Each new row is followed by what is left after taking away its nearest point in the smallest flat space through zero that holds the last named rows.
In the rows, zero is written as 128.

j304 (5 x 15):
[[ 96 156 110 117 117 126  92  85 162 107 172 157 139 130 138]
 [143 112 119  95  75 159  88  93 137 118 197 106 139 117 124]
 [136 138 124 111 102 139  86 125 108 120 197 139 130 134  81]
 [119 141 116  78  82 169  97 127 144 112 197 126 122 101 141]
 [122 111 118  97  66 123 131 113 132 143 191 115  96 144 134]]
New rows:
[139  95 128 160 115 130 122 137 136 118 130 123 143 138 106] | [122 110 124 150 116 132 128 148 147 115 131 134 133 131 122]
[ 96 121 110 131 106 142 132 110 119 131 152 122 147 113 112] | [ 96 122 114 139 120 138 145 123 115 134 130 123 144 113 114]
[146 147 127 156  96 144  94  91 129  99 113 136 122 127 108] | [139 147 129 149  93 140 120 117 126 110 102 134  99 126 122]

j848 (5 x 15):
[[122 113 178  81 119 111 140 104 133 106 126 164 141 119 129]
 [122 126 108 105  75 112 135 121  99 125 122 156 109 129 171]
 [112  97 120 121 157 102 169 159 149 122 141 143 143 149 122]
 [132 131 181 123  97 116 116 109 138 130 110 110 125 139 141]
 [111 129 106  63 138  94 127 119  99  95 108 128 148 111 167]]
New rows:
[131 128  97 146 156 123 139 141 125 135 106  95 136 114 148] | [135 122 130 139 133 130 144 124 129 134 113 128 130 109 139]
[132 149 161 130 149 134 119 149  99 147 112 148 147 149 117] | [130 149 147 128 142 130 122 153  92 148 111 150 143 151 127]
[156  98 114 143 133 149 141 154 148 124 105 112 130  95 150] | [157  97 128 133 124 148 141 144 147 120 104 123 130  91 151]
[138 110 125 160 129 151 120 157 109 145 114 130 130 106 127] | [132 104 141 139 129 135 125 152 111 135 108 132 138 107 135]

j142 (5 x 15):
[[131 170 138 159 130 107 122 134 152 117 143 136 143 148 137]
 [142 153 143 132 179 108 131  98  82 104 135 124 135  98 156]
 [138 149 128 105 153 140 118 156 167 137 150 161 137 138 137]
 [101 105 103 124 124 146 149 126 155 161 129 119 145 156 145]
 [139 181 115 107 134 171 138 130 105 108 137 137 129 112 156]]
New rows:
[125 148 164 121 102 123 131 111 140 129 128 129 129 132 113] | [122 138 159 109 117 129 137 106 135 137 129 128 132 128 122]
[127 139 152 121 142 132 133 148 122 162 154 127 134 134 126] | [125 137 152 129 126 132 135 142 110 156 146 117 129 131 120]
[129 132 128 115 133 127 132 112 126 136 143 133 133 144 114] | [130 134 129 118 127 127 131 111 121 132 141 131 130 142 111]

j557 (5 x 15):
[[ 97 132 120 135 138 126 128 122 143 118  98 110 165 176 146]
 [113 165 103 181 153 115 130 138 147 102 166 101 147 145  85]
 [106 101 148 154 173 149 133 187  92  80 118 115 175 135 107]
 [128  95 112 143 160 129 148 147 168  78 128 117 166 156 134]
 [ 93 103 107 143 179 152 135 133  92  90 140 123 139 155 131]]
New rows:
[115 127 139 140 114 115 117 150 121 149 125 127 139 148  80] | [122 104 125 125 119 120 125 134 129 144 131 138 124 150 100]
[112  93 138 126 143 144 108 116 132 140 144 116 112 125 131] | [115 105 144 132 135 136 106 123 144 143 139 110 122 125 124]
[144 138 122 102 132 135 138 151 116 102 116 126  97 134 137] | [139 153 120 110 128 129 135 149 123 106 115 119 103 141 132]
[130 126 134 134 127 126 114 119 139 155 101 101 147 136  82] | [135 104 123 124 138 135 121 111 132 147 114 112 130 131  92]

j114 (5 x 15):
[[122 108 109 143 115 139 117 131 116 150 102 135 108 110 139]
 [124 120 150 128 131 109 113 154 100 128 129 118 115 143  94]
 [114 132 110 121 151 134 127 121 106 102 170 140 163  91 112]
 [153 146  98 166 132 149 111 139 110 127 120  95  73 142 138]
 [139 116 128 124 114 101 130 144 162 105 121 130 135 155 100]]
New rows:
[100 102 163 130  77 138 159 127 166  98 161 147 130 144 149] | [100 106 151 147  87 150 143 136 130 101 167 134 107 134 144]
[129 144 159 116 105 145 140 123 133 126 124 121 128 123 152] | [129 132 140 125 104 140 129 136 125 112 127 123 126 116 131]
[132 142 143 108 113 110 122 133 153 141 106 105 101 110 157] | [127 140 131 108 123 107 117 138 140 122 126 109 115  96 137]
[142  98 140 152 149 158 144 139 116 111 136 116 133 115 104] | [143  98 149 147 142 158 152 132 132 121 124 119 134 122 118]
[123 124 134 119 140 146 126 121  95 128 112 140 134 113 111] | [136 131 130 121 134 143 132 119 120 119 107 134 131 131 115]

j113 (5 x 15):
[[140 148 128 145 104 143 133 150 117 172 110 125  95 132 113]
 [123 123 155 149 119 132 148 101 126 119 122 122 109 135 152]
 [142 101 169 160 141 129 116  93 122 163 145 119 118 131 143]
 [ 87 128 106 136  80 145 135 127 130 138 169 128 127 125 121]
 [102 150 128 134 107 109 111 108 122 144 156 129 119 105 124]]
New rows:
[145 158 159 119 112 144 153 159 148  97 115  99 129 128 119] | [141 146 164 124 118 137 131 144 147 117 145  98 140 119 115]
[153 138 137 157 136  95 159 101 161 116 134 114 143 119 156] | [154 142 114 151 124 107 154 129 161 136 139 116 146 120 135]
[141 130 126 109 102 115 115 104 124 103 153 123 137 147 114] | [155 131 131 115 104 121 119 113 121 115 138 121 127 153 112]
[148 114 108 151 107 133 142 120 109 109 148 144 153 110 101] | [158 124 120 154 114 125 142 117 105 111 132 143 142 108 105]
[108 142 104  98  99 137 137 103 108 134 149 130 114 140 130] | [135 131 117  96 128 134 131 105 108 136 132 129 119 146 132]

j653 (5 x 15):
[[149 126 149 154 111 105 101 109  91 133 172  82 103 129 134]
 [119 115  74 114 128 108 132 140 157 152 140 114 123  83 136]
 [120  84  97 163 111 137 111 108 136 104 119 170 135 122 140]
 [133 143  75 131 130 108 140 112 134 113 139 136  78 138 161]
 [124 113 105 131  83 141 170 115 134 111 110 115 141 160 164]]
New rows:
[133 133 122  86 138  94 128 124 104 100 147 125 163 103 131] | [133 130 123  93 134 100 129 117 101  89 141 135 163 114 136]
[130 144 133 122 140 152 135 129 126 122 128 136 146 136 127] | [132 136 121 129 134 143 128 125 125 126 140 127 139 125 132]
[128 176 138 121 144 146 137 144 176 129 125 105 130 144 129] | [129 146 131 150 130 144 113 129 169 121 135 113 131 134 132]
[108 128  80 151 119 176 127 148 132 158 127  80 130 122 175] | [112 143 112 156 146 183 107 148 119 148 123 108 124 132 154]

j945 (5 x 15):
[[104  87 132  98 122 128 121 114  85 167 115 151 137 155 160]
 [120 124 130  63 125 121 119 115  88 127 156 121 146 105 159]
 [113 130 116  97  96 152 111  97 115 120 197 139 111 130 111]
 [ 90  77 131 131 140  88 151 114  98 134 134 157 140 149 123]
 [117  89 145 128 117 149 123 129 136 103 155 152 159 159 129]]
New rows:
[137 126 149 141 159 109 134 130 119 124 132 147 147 131 131] | [142 140 142 135 146 127 122 123 120 135 138 144 130 131 129]
[153 105  97 129 139 102 152 144 108 104 135 127 109 154 135] | [162 115  97 123 130 122 140 145 113 108 135 123 106 155 141]
[122 112 115 104 127 143 114 119 157 136 159 111 117 102 129] | [120 100 119 121 138 131 123 127 159 143 134 116 122 111 131]
[109 123 151 128 111 145 113 132 114 158 100 112 117 131 142] | [107 125 152 134 116 131 124 132 124 129 125 110 123 120 124]
[128 133 138 109  97 100  97 144  96 131 100 161 156 144 113] | [135 150 133 120  96 101  99 145 110 120 109 154 146 134  97]

j636 (5 x 15):
[[135 120 116 114 130 129 138 126 103 149 142 136 116 145 124]
 [129 136  71 159  92 142 134 130 117 119 124 150 139 115 134]
 [123 114 129 117  95 115 122 105  98 136 133 139 124 121 120]
 [135 139  73 123  95  99 117 132 137 143  83 105  91 122 175]
 [104 121 114 120 141 158 130 143 125 113 134 121 104 150 110]]
New rows:
[112 145 138 129 156 130 147 116 126 140 143 136 134 123 103] | [110 148 122 129 139 121 140 115 130 139 126 129 123 116 116]
[147 119 110 107 123 114 152  96 109  98 124 130 111 139  99] | [154 130 116 118 136 113 152 104 130  93 117 125 123 133 108]
[109 157 130 132 143 124  97 103 125 158 128 138 115 152 111] | [111 163 124 144 139 126  97 105 132 152 124 141 124 144 114]
[124 125 128 120 127 109 114 125 157 130 141 113 150 151 109] | [125 125 112 123 118 111 116 125 150 133 141 118 148 152 111]

j22 (5 x 15):
[[166 124 126 121 135  81 148 102 137 144 112  99 152 157  99]
 [109 130 120 133 121 116 157 131 167  98 116 170 117 117 127]
 [116 132 107 109 141 121 145 105 142 134 137 117 123 118 114]
 [138 124 140 116 130 134 118 148 105 130  77 138  90 130 142]
 [133 133  88 101 145 120 109 102 119 123 144 130 150 112 122]]
New rows:
[119 140 113 126 119 148 156 176 137 149 137 105 119 158 114] | [130 141  94 116 123 139 139 172 130 134 131 125 133 152 117]
[120 128 168 141 162 125 131 115 120 134 118 129 128 152 166] | [115 131 150 132 167 121 131 104 126 127 127 137 135 142 163]
[135 145 134 127 160 129 125  96 105 125 129 127 113 122 134] | [134 144 145 143 150 126 133 103 117 118 133 135 119 127 135]

j293 (5 x 15):
[[124 139 135 104 154 116 135 159 122 162 124 137 162 109 105]
 [101 132 153 108 143 139 168 145 113 110 132 125 114 100 160]
 [119 155 131 128 113 124 127 154  92 112 158 140 145 123 149]
 [102 145 118 129 118 135 172 138 163 126 128 108 123 136 129]
 [111 134 131 102 139 124 109 113 143 151 121 132 141 175 150]]
New rows:
[112 101 144 133 131 133  95 124  97 125 108 122 129 117 151] | [105 116 128 141 119 131 115 136 121 132 110 111 138 122 133]
[133 128  97 150 148 103 111 153  99 100 143 161 119 116 146] | [122 123  94 140 158 106 127 144 134 117 125 149 115 130 139]
[146 160 138 127 108 149  97 103 119 135  96 158 128 133 110] | [130 167 142 122 110 154 126 114 125 129  97 150 123 122 117]
[154 142 111 101 160 158 100 154 147 108 143 159 122 112 158] | [155 143 100 111 152 159 108 152 166 110 139 150 119 116 144]
[133 102 114 143 114 110 153 110 117  96 123 119 108 117 102] | [119 116 120 119 126 103 142 117 113 116 126 128 131 138 115]
[138 136 117 117 109 117 159 151 112 134 117 135 140 148 159] | [153 118 117 124 114 118 151 139 116 136 105 134 130 139 145]

j39 (5 x 15):
[[123 133 139 140 128 141 170 124 146 107 115 131 129 144 129]
 [147 163 156 152  98 136 143 128 170 150 138 125 127 112 124]
 [ 82 143 111 125 120 123  99 118 107 126 131 138 157 138 107]
 [ 94 168 141  89 115 130 152 151 141 116 131 143 133 141 149]
 [163 138 158 109 113  69 157 147 125  91 150 113 118  98 110]]
New rows:
[116 118 140 151 127 139 121 150 120 103 118 138 152 134 145] | [129 120 144 149 123 133 114 154 122 112 125 134 147 123 146]
[154 160 160 158 150 147 115 101 149 108 111 113 157 132 123] | [148 154 152 124 160 136 101 116 131 106 116 116 151 131 138]
[158 113 120 124 113 107 125 103 104 157 155 109 142 133  99] | [140 123 123 110 117 128 148 112 117 152 145 119 139 152 122]
[ 98 125 150 154 146  99 131 139 120 112 122 145 126 161 133] | [116 126 153 156 142 101 117 143 127 134 129 141 117 148 140]
[116 119 159 140 114 135 128 111 102 112 105 125 108 126 114] | [117 126 160 128 112 138 120 120 106 125 109 127 103 122 127]
[158 151 128 138 109 106 147  96 148 119 100 158 147 155 105] | [161 140 117 113 121 107 123 108 135 134 103 159 136 152 126]

j406 (5 x 15):
[[147 116 157 115 135 132 185 132 128 147 132 124 150 140 150]
 [148 165 142 110 134 107 159  99  90 166 103 154 107 110 107]
 [130 115 152 100 148 143 162 159 145 161 129 151 116 105 104]
 [144 107 168 137 158 154 159 107 147 163 118 143 156 165  94]
 [133 112 109 153 119 164 159 105 155 116 133 136 146 133 112]]
New rows:
[146 105 106 138 123 113 133 155 143 125 152  89 156 171 155] | [147 127 100 130 128 111 132 143 132 145 136 118 127 144 115]
[139 161 131 144 124 130 136 138 124 130 131 130 132 129 110] | [136 155 133 143 124 130 131 148 129 126 136 124 135 132 118]
[142 143 119 113  94 112 152 139 127 137 125 131 134 141 137] | [134 136 120 120 102 119 128 141 138 136 124 134 133 147 119]
[161 112 109 141 108 122 133 108  80 176 140 122 150 129 122] | [147  98 105 136 111 130 115 136  98 168 150 121 143 120 119]

j467 (5 x 15):
[[158 152 108 109 122 141 140 105 122 159 131 141 151 124 131]
 [112 126 118 164 104 154 144 117 156 132 121 125 112 143 151]
 [158 138  99 128 155  95 153 181 131 132 132 105  82 131 163]
 [138 161 158 122 101 100 123 147 151 158 139 168 136 128 144]
 [134 145 107 143  93 128  90 139 146 133 143 148 126 117 123]]
New rows:
[148 162 136 127 138 140  98 132  93 132 148 130 133 142 162] | [131 149 144 138 138 148 101 127  96 121 142 123 129 147 162]
[134 118 132 136 157  90 130 127 154 124 126  82 107 109 123] | [135 129 134 135 136 106 124 104 160 139 128 100 128 108 118]
[129 121 121 138 133 118 111 101 133 126 129 142 115 123  74] | [135 127 126 139 138 111 136 109 140 137 125 140 105 132  95]
[143 161 114 142 129  91 123 120 108 150 105 165 110 122 155] | [122 138 120 148 136 105 118 105 100 129  98 152 113 124 140]

j367 (5 x 15):
[[ 98 146 134 161 130 131 160 141 126 108  78 148 117 133 171]
 [113 104 144 170 126 120 105 110 125 130 136  96 126 153 114]
 [ 97 126 129 120 134 136 156 135 144 119 127 102  93 118 147]
 [160 124 108 140 118 114 167 148 122 139 110 125 143 157 109]
 [110 152 165 153 127 103 116 132 153 127 118 138 155 129 116]]
New rows:
[148 143 133 128 123 157 116 110 143 112 114 155 100  98 150] | [157 132 135 142 118 141 127 115 151 123 120 130 107 119 123]
[139 132 107 130 149 146  96 101 153 135  95 156 138 151 159] | [136 128 109 120 148 137 114 109 172 142 109 127 130 152 141]
[154 149 138 122 107 142 129 131 161 112 128 105 152 146 159] | [154 141 134 123 108 148 120 124 153 111 132 103 147 147 162]

j36 (5 x 15):
[[188 133 176 116 151  96 175 105 136 152 123 169 112 141  73]
 [178 113 128  86  99 112 149 115 118 123 119 147 140 133  83]
 [197 115 151 122 144 111 117 107 135 124 109 128 134 135  98]
 [156 141 137  99 117 148 175 117 154 145  98 126 145 118 121]
 [161  86 120  73 152 119 112 143 147 155  99 150 128 136 121]]
New rows:
[155 119 158 102 119 157 154 120 118 121 111 114 101  96 112] | [129 112 150 115 129 151 130 132 109 118 125 115  90 100 125]
[138 141 100  98 120 157 160 152 134 131 153 127 157 154 119] | [143 140 113 126 145 146 135 148 133 126 159 122 147 159 122]
[136 129 157 111 110 159 103 108 128 132 113 112 107 100 115] | [119 128 156 112 113 152 105 115 121 137 125 124  97 104 115]
[130 140 156 132 137  99 132 147 103 133 135  98 122 138 158] | [136 134 148 113 125 102 139 148 104 134 128 101 129 137 154]
[109 143 134 117 102 111 157 150 134 136 107 118 159 134 113] | [114 134 139 133 123 101 128 151 132 132 111 115 152 140 116]

j701 (5 x 15):
[[158 140 146 116 163 160 151 125 103 113  90  93 142  64  93]
 [185 133 135 129 154 165 102 105 102 164  80 131 178  76  80]
 [133 171 112 148 178 166 162 175  64 162  71 130 138  82  75]
 [167 104 141 126 154 156 120 157 102  92  81 143 156 122  78]
 [168 145 141 185 138 150 118 131  81  99  92 119 162 112 123]]
New rows:
[128 114 122 146 123 146 120 136 127 110 127 115 120 151 129] | [126 120 119 134 127 148 122 127 131 132 128 112 119 137 124]
[132 115 131 169 125 127 127 103 168 129 120 132 176 125 118] | [110 120 125 157 134 125 151 124 167 127 122 129 156 124 114]
[123 105  80 136 126 149  80 132 150 122 124 153 122 160 149] | [123 123  87 129 141 159 106 127 141 116 117 122 115 122 146]
[119 135 116  83 105 127 115 133 144 132 126 136 134 131 120] | [124 149 119 110 106 130 119 135 126 119 120 126 138 127 129]
[131 124 135 117 142 147 128  87 128 127 128  92 122 103 131] | [120 119 123 130 139 142 122 115 121 128 127 121 119 137 128]
[131 136 153 123 143  90  83 150 130 119 131 127 131 104 141] | [124 140 148 121 146  90  89 157 128 127 130 130 127 104 138]

j279 (5 x 15):
[[154  97 108 144 179 100 125 122 144 112 135 145 131 125 119]
 [178 109 124 151 170 115 141 160 124 112 162 113 133 100 120]
 [139 125 135 155 129 135 124  87 122 126 127 129 162 128 162]
 [181 142  81 120 146 116 140 128 140 134  86 118 125 112 106]
 [150 110 134 120 157  85 102 128 153  95  95 132  71 137 127]]
New rows:
[124 127 125 129 129 150 141 122 155 145 147 119 137 141 126] | [133 127 131 128 131 142 135 123 158 137 138 114 122 141 130]
[113 136 102  96 128 108 149 146 146 140 115 141  97 109 122] | [119 130 122 121 128 116 146 127 135 134 131 136 120 106 152]
[120 162 120 101 144 138 134 108 134  87 144 144 114 133 186] | [124 164 105  95 148 141 145 125 133  95 151 143 118 126 168]
[109 128 112 118 153 125 156 156 127 110 126 128 138  99 144] | [103 132 119 117 143 125 148 141 128 108 113 129 135 106 156]
[124 125 132 136  86  97 121 105 140 144 146 152 121 139 155] | [143 128 119 133  94  96 132 126 139 147 150 143 119 126 139]

j790 (5 x 15):
[[156 122 114 119 144 130 141 116 176 136 137  73 143 117 152]
 [149 162 113 138 121 122 138  93 143 142 114 123 161 129 136]
 [138 113 114 129 146 132 119 119 126 154 118  89 127 137 138]
 [164 111 147 125 155 122 119 140  91 150  91 103 117 129 144]
 [140 130 126 115 149 151 131 138 171 126 140 157 120 156 119]]
New rows:
[113  98 123 142 121 131 112 145 124 132 135  97  96 117 138] | [133 130 126 145 117 131 122 132 136 131 124 129 114 125 135]
[135 138 109  98 132 100 123 136 141 120  97 108  99 145 156] | [118 145 106 102 119  99 123 133 137 113 104 124 101 145 147]
[146 106 152 125  99 136  96 156 121 138 161 126 155 119 157] | [145 116 142 130 100 141  93 144 124 148 157 137 161 134 151]
[144 144 137 130 120 128 148 121 137 130 122  97 146 119 136] | [125 134 137 129 123 137 137 133 127 130 127 118 129 135 122]
[100 111  98 146 105 137 140 133 149 100 121 142 153 138 152] | [120 104 110 143 120 136 136 142 132 109 102 138 146 141 158]
